The groups are shells around one centre, one inside the other: the same stretched ball of 6 dimensions in 6 sizes.
In the rows, 128 means zero.
Known rows, each followed by its group:
[ 65  76 118 101 141 170 102  82  96 161  79  66 110 123 127 152 127 128
 128  99 140 147 152] : bes
[112 135 144 149 113 102 100 103 104 114 112  88 144  84  97  87 139 167
 134 151  97 138 119] : zoza
[ 60 105 129 106 150 130  86  65  98 131  45  80 119 138 141 165 121 132
 146  94 127 137 182] : zoza
[ 74 109 148 120 141 116  86  83 100 116  68  67 134 110 108 150 108 159
 133 129  95 117 171] : tapo
[ 99 115 131 143 124 129  99 105 109 127 108  80 135  80 104 112 132 160
 133 135  96 134 113] : deka
[ 57  72 135 102 155 158  89  85  99 140  61  49 118 113 111 183  94 149
 126 109 107 114 175] : bes
[ 81 116 118 114 123 137 117 105 130 129 102 106 145  93 107 139 133 150
 150 129 110 140 118] : deka
[ 92 100 108 118 130 157 113  85  94 162  85  96 109 121 140 114 150 123
 142  91 166 176 129] : deka
[119 137 132 157 120 106  97  93  95 124  97  96 129  94 121  79 148 153
 141 124 121 157 117] : tapo
[ 93  93 132 113 133 145 105  77  74 156  75  72 107 132 126 110 134 132
 127 104 165 166 162] : zoza
[ 73  86 148 121 142 140  90 101 105 123  87  46 134  87  86 160  93 170
 119 141  77 101 154] : tapo
[ 81  87 139 122 143 144  91  89  90 137  76  54 118 105 109 143 108 153
 123 117 113 127 158] : bes
[104 108 131 139 118 136 104 102  98 140 116  75 127  89 105  95 140 153
 124 135 115 147 113] : deka
[ 85 124 108 116 115 137 118  94 122 141 106 117 137 109 128 115 160 131
 152 118 134 164 112] : bilo
[ 41  76 136 105 165 151  76  84 113 124  50  45 126 105 111 215  81 156
 131 110  73  89 181] : Lil
[ 61  96 142  95 143 133 100  86 108 124  64  73 136 119 103 172 101 153
 137 126 109 119 180] : zoza
[ 75 103 134 123 155 127  77  63  81 133  38  68 107 134 144 150 117 136
 139  87 132 139 185] : deka
[ 82 102 138 136 154 126  74  73  84 128  48  60 111 115 133 147 110 148
 134  96 113 128 172] : deka
[110 128 109 151 121 131 101  90 100 143 100 105 118 101 143  85 165 133
 146 101 139 173 101] : deka
[ 83  98 142 117 132 135 103  99 104 129  92  67 134  97  93 138 111 161
 127 137 104 124 148] : bes
[121 144 113 145 107 115 111  81  90 145 103 122 120 121 147  53 184 124
 150 107 167 196 109] : tapo
[ 96 125 118 149 133 123  85  80  98 132  80  90 118 106 144 111 148 138
 144 100 119 152 126] : tapo
[ 78  86 126 124 141 153  86  77  82 153  77  56 105 119 133 131 131 133
 122 100 130 145 151] : bilo
[112 137 102 141 100 131 113  82  96 158 122 121 118 120 152  49 201 113
 146 107 166 202  91] : Lil
[ 78 113 129 121 147 124  88  72  95 129  50  86 119 126 138 147 122 139
 148  95 130 143 169] : bilo
[115 122 124 145 109 129 108  97  94 144 121  92 125  97 118  69 162 143
 131 129 134 168 103] : bilo
[ 59  92 140  99 133 141 102  97 117 126  93  65 143 103  91 165 108 157
 128 144  88 111 156] : Lil
[ 79  90 139 128 138 141  87  91  96 135  88  51 122  98 107 139 114 155
 120 126  97 121 147] : bilo
[ 68  87 118 100 120 166 117 104 120 151 120  78 135  99 100 139 136 141
 128 135 114 139 118] : tapo
[ 98 119 142 144 136 114  91 101 107 112  83  77 137  82 101 130 111 171
 137 132  88 120 137] : Lil
[ 71  87 136 111 160 140  80  59  72 144  31  58  99 144 145 157 110 131
 133  80 148 143 199] : Lil
[ 63 100 124 102 133 146 108  97 125 132  90  86 140 103 107 163 120 148
 141 127 104 127 141] : bes
[ 65 109 137 115 138 126  94  98 126 112  84  77 147  92  98 168 106 164
 140 138  73 105 148] : Lil
[ 92 105 130 139 140 134  88  88  94 134  77  71 118 100 123 128 123 150
 134 108 115 138 140] : bes
[ 69 104 110 119 150 147  94  82 113 137  58  93 119 113 142 167 124 134
 154  85 123 141 146] : deka
[127 131 116 140  97 128 121  88  84 159 125 112 117 118 134  35 190 124
 137 118 178 204  99] : zoza
[ 55  85 129 119 166 148  77  85 111 125  46  57 121 101 123 201  88 154
 139  97  86 103 169] : zoza
[ 99 132 120 130 116 121 109  87 105 135  97 110 131 114 131  95 159 135
 148 117 139 167 123] : bes
[101 137  92 127  99 138 124  88 115 157 124 136 128 119 150  70 200 111
 156 107 164 200  85] : zoza
[ 73 117 106 131 144 137  88  80 116 133  67  98 121 110 150 153 139 132
 155  87 114 144 132] : zoza
[ 58  81 124  99 156 156  88  64  86 152  44  65 103 142 144 169 117 124
 135  82 145 144 185] : bilo
[ 81  83 121 121 127 164 101  95  98 158 110  62 116 101 115 122 139 138
 119 120 121 145 121] : Lil
[ 36  61 113  81 157 184  96  76 107 160  58  59 110 131 132 203 108 123
 133  87 129 129 173] : Lil
[ 96 126 140 141 126 109  88  86  96 120  89  80 131 104 117 106 136 153
 135 130 105 138 141] : tapo
[104 128 126 143 114 120 103  98 106 130 113  95 135  93 115  90 153 149
 138 132 113 153 109] : bes
[ 70  96 113 118 156 151  91  77 103 142  48  84 110 119 145 168 118 133
 150  77 133 143 157] : tapo
[ 60  96 129 119 151 140  82  85 112 125  66  65 127 104 120 177 107 150
 137 111  87 112 157] : bilo
[ 82 102 133 123 122 138  98  93 102 138 107  69 130 102 108 118 137 147
 124 135 106 136 131] : bilo

New rows, each followed by its group:
[ 86 118 110 143 145 132  80  72  98 137  61  91 110 116 159 132 144 129
 150  79 127 154 137] : zoza
[ 57  89 144 113 156 136  81  90 111 116  59  52 133  99 101 192  84 165
 131 123  74  93 175] : deka
[102 110 107 129 101 156 121 101 105 163 140  98 124  99 122  73 178 127
 130 126 145 179  84] : Lil
[ 87  87 118 127 145 158  90  73  77 161  66  67  95 125 146 125 135 125
 130  80 156 162 150] : Lil
[106 118 134 129 115 127 118 109 109 130 112  95 141  88  94 102 134 160
 137 143 120 147 118] : Lil
[ 48  72 101  84 144 185 111  84 114 167  76  81 113 127 135 179 128 118
 141  88 145 149 147] : Lil
[ 61  98  94  96 144 164 106  66 105 164  56 106 106 147 167 156 151 102
 157  65 172 175 152] : zoza
[ 82 111 144 130 143 119  92 101 115 107  74  73 142  85  95 159  96 174
 139 134  79 106 151] : Lil
[ 84 114 132 130 145 124  95  97 115 115  67  86 136  91 110 157 105 163
 148 117  96 121 146] : Lil
[ 92 104 128 118 116 143 116 103 107 142 114  85 134  98 101 110 139 148
 131 137 124 149 120] : bes
[116 126 104 147  99 140 112  92  95 162 136 106 117 106 140  47 196 120
 135 115 155 194  79] : zoza
[102 128 116 132 102 133 123 112 125 135 135 111 146  83 104  90 161 149
 143 144 115 157  86] : tapo
[111 131 120 143 110 124 111 102 109 134 117 106 135  91 116  82 159 147
 142 130 125 163  99] : bes
[ 82  94 104 113 126 168 119 101 116 158 105  95 123 101 122 132 143 132
 141 107 139 159 110] : tapo
[107 130 138 147 131 105  90  85  91 120  77  88 126 105 123 102 133 154
 141 118 120 146 143] : deka
[ 69  92 141 129 149 135  76  87 101 123  71  48 125  97 110 163 102 159
 125 121  80 106 159] : tapo
[101 120 136 143 129 119  96  99 103 121  92  82 133  88 107 115 125 162
 137 129 102 134 129] : bilo
[ 75  83 123 115 140 161 100  95 103 148  86  65 118 101 114 151 117 144
 129 111 119 134 139] : bilo
[ 99 126 114 132 123 127  99  69  86 150  81 104 110 135 156  87 170 117
 146  92 164 185 135] : bilo
[ 64  89 117  93 139 159 115  91 115 147  76  89 127 117 118 166 119 136
 144 107 136 143 151] : tapo
[ 81  99 137 128 143 136  93  99 108 123  79  66 131  88 101 155 103 164
 133 125  91 115 145] : bilo
[ 73 108 130 121 150 129  91  89 113 119  58  82 131 103 118 170 104 155
 148 108 100 120 158] : deka
[ 79  90 110 107 123 166 112  86  98 166 102  84 113 122 131 117 154 120
 131 105 155 169 127] : bes
[ 92 126 116 134 118 129 108 103 124 129 111 106 141  89 116 114 149 148
 147 128 106 147 103] : bilo
[109 139 137 147 125  98  90  77  87 121  76  95 125 117 133  88 147 145
 144 115 130 158 145] : zoza
[ 60 101 134 123 161 128  72  76 106 117  43  64 123 111 129 186  98 152
 142  99  87 108 175] : zoza
[ 94 111 133 137 144 126  92  91  99 124  67  79 124  97 117 137 112 157
 141 110 113 133 147] : tapo
[ 72 111  98 111 114 158 120 104 136 148 123 110 140  96 121 130 160 131
 148 123 116 154  92] : Lil
[ 37  69 124  87 155 169  93  85 116 143  65  57 124 117 116 206  99 140
 132 107 101 111 170] : deka
[ 69  87 128 119 153 147  78  68  83 146  53  56 103 129 142 153 120 131
 130  88 130 139 172] : bes
[ 80  93 127 137 154 143  74  74  85 140  55  57 103 113 140 147 118 139
 131  88 118 134 159] : Lil
[ 72  99 109 101 144 155 111  78 104 152  58 102 114 132 143 155 131 123
 154  82 161 163 155] : zoza
[ 70 108  91 102 132 161 117  82 119 158  79 119 119 128 153 144 157 111
 161  81 161 175 125] : Lil
[ 86  83 141 125 131 149  95  97  89 144 102  47 120  96  98 124 118 155
 112 133 108 129 140] : zoza
[104 123 121 144 138 122  89  70  80 140  61  93 106 125 153 101 147 130
 146  84 154 170 147] : deka
[ 65 108 127 120 137 133  88  86 115 126  82  77 133 106 121 155 126 146
 139 120  91 123 145] : tapo
[103 135 101 129 118 130 113  77 100 151  87 129 117 130 159  86 179 114
 160  88 174 196 117] : tapo
[ 84 102 102 116 139 157 108  79  99 159  68 103 107 127 152 133 146 118
 152  76 166 174 137] : tapo
[ 74  81 123 117 151 157  83  63  71 161  53  56  92 139 150 140 129 120
 127  77 154 155 172] : tapo
[106 138 111 142 113 123 112 100 119 132 110 120 137  93 127  92 163 141
 154 120 126 166  96] : deka
[ 74 104 107 124 128 150  90  72  97 157  92  82 110 127 153 116 164 115
 135  95 137 164 128] : zoza
[ 97 110 141 135 134 120  85  71  72 138  71  67 110 126 132 102 136 139
 127 108 138 153 162] : deka
[ 70  89 136 111 132 146  96  90 101 138  93  59 127 107 105 143 120 148
 122 131 104 126 150] : bes
[ 85 105 112 116 132 146 101  66  83 161  72  92 103 142 156 109 159 112
 141  84 172 181 149] : bes
[ 87  98 117 118 135 153 112  96 106 147  85  90 122 103 120 135 128 141
 142 106 137 152 130] : tapo
[ 60  79 110 104 139 174 102  88 109 159  89  72 116 113 128 159 131 128
 132 101 126 142 135] : bes
[ 57  87 133 109 133 151  95 101 121 131 104  57 140  91  94 165 113 156
 123 142  74 106 137] : zoza
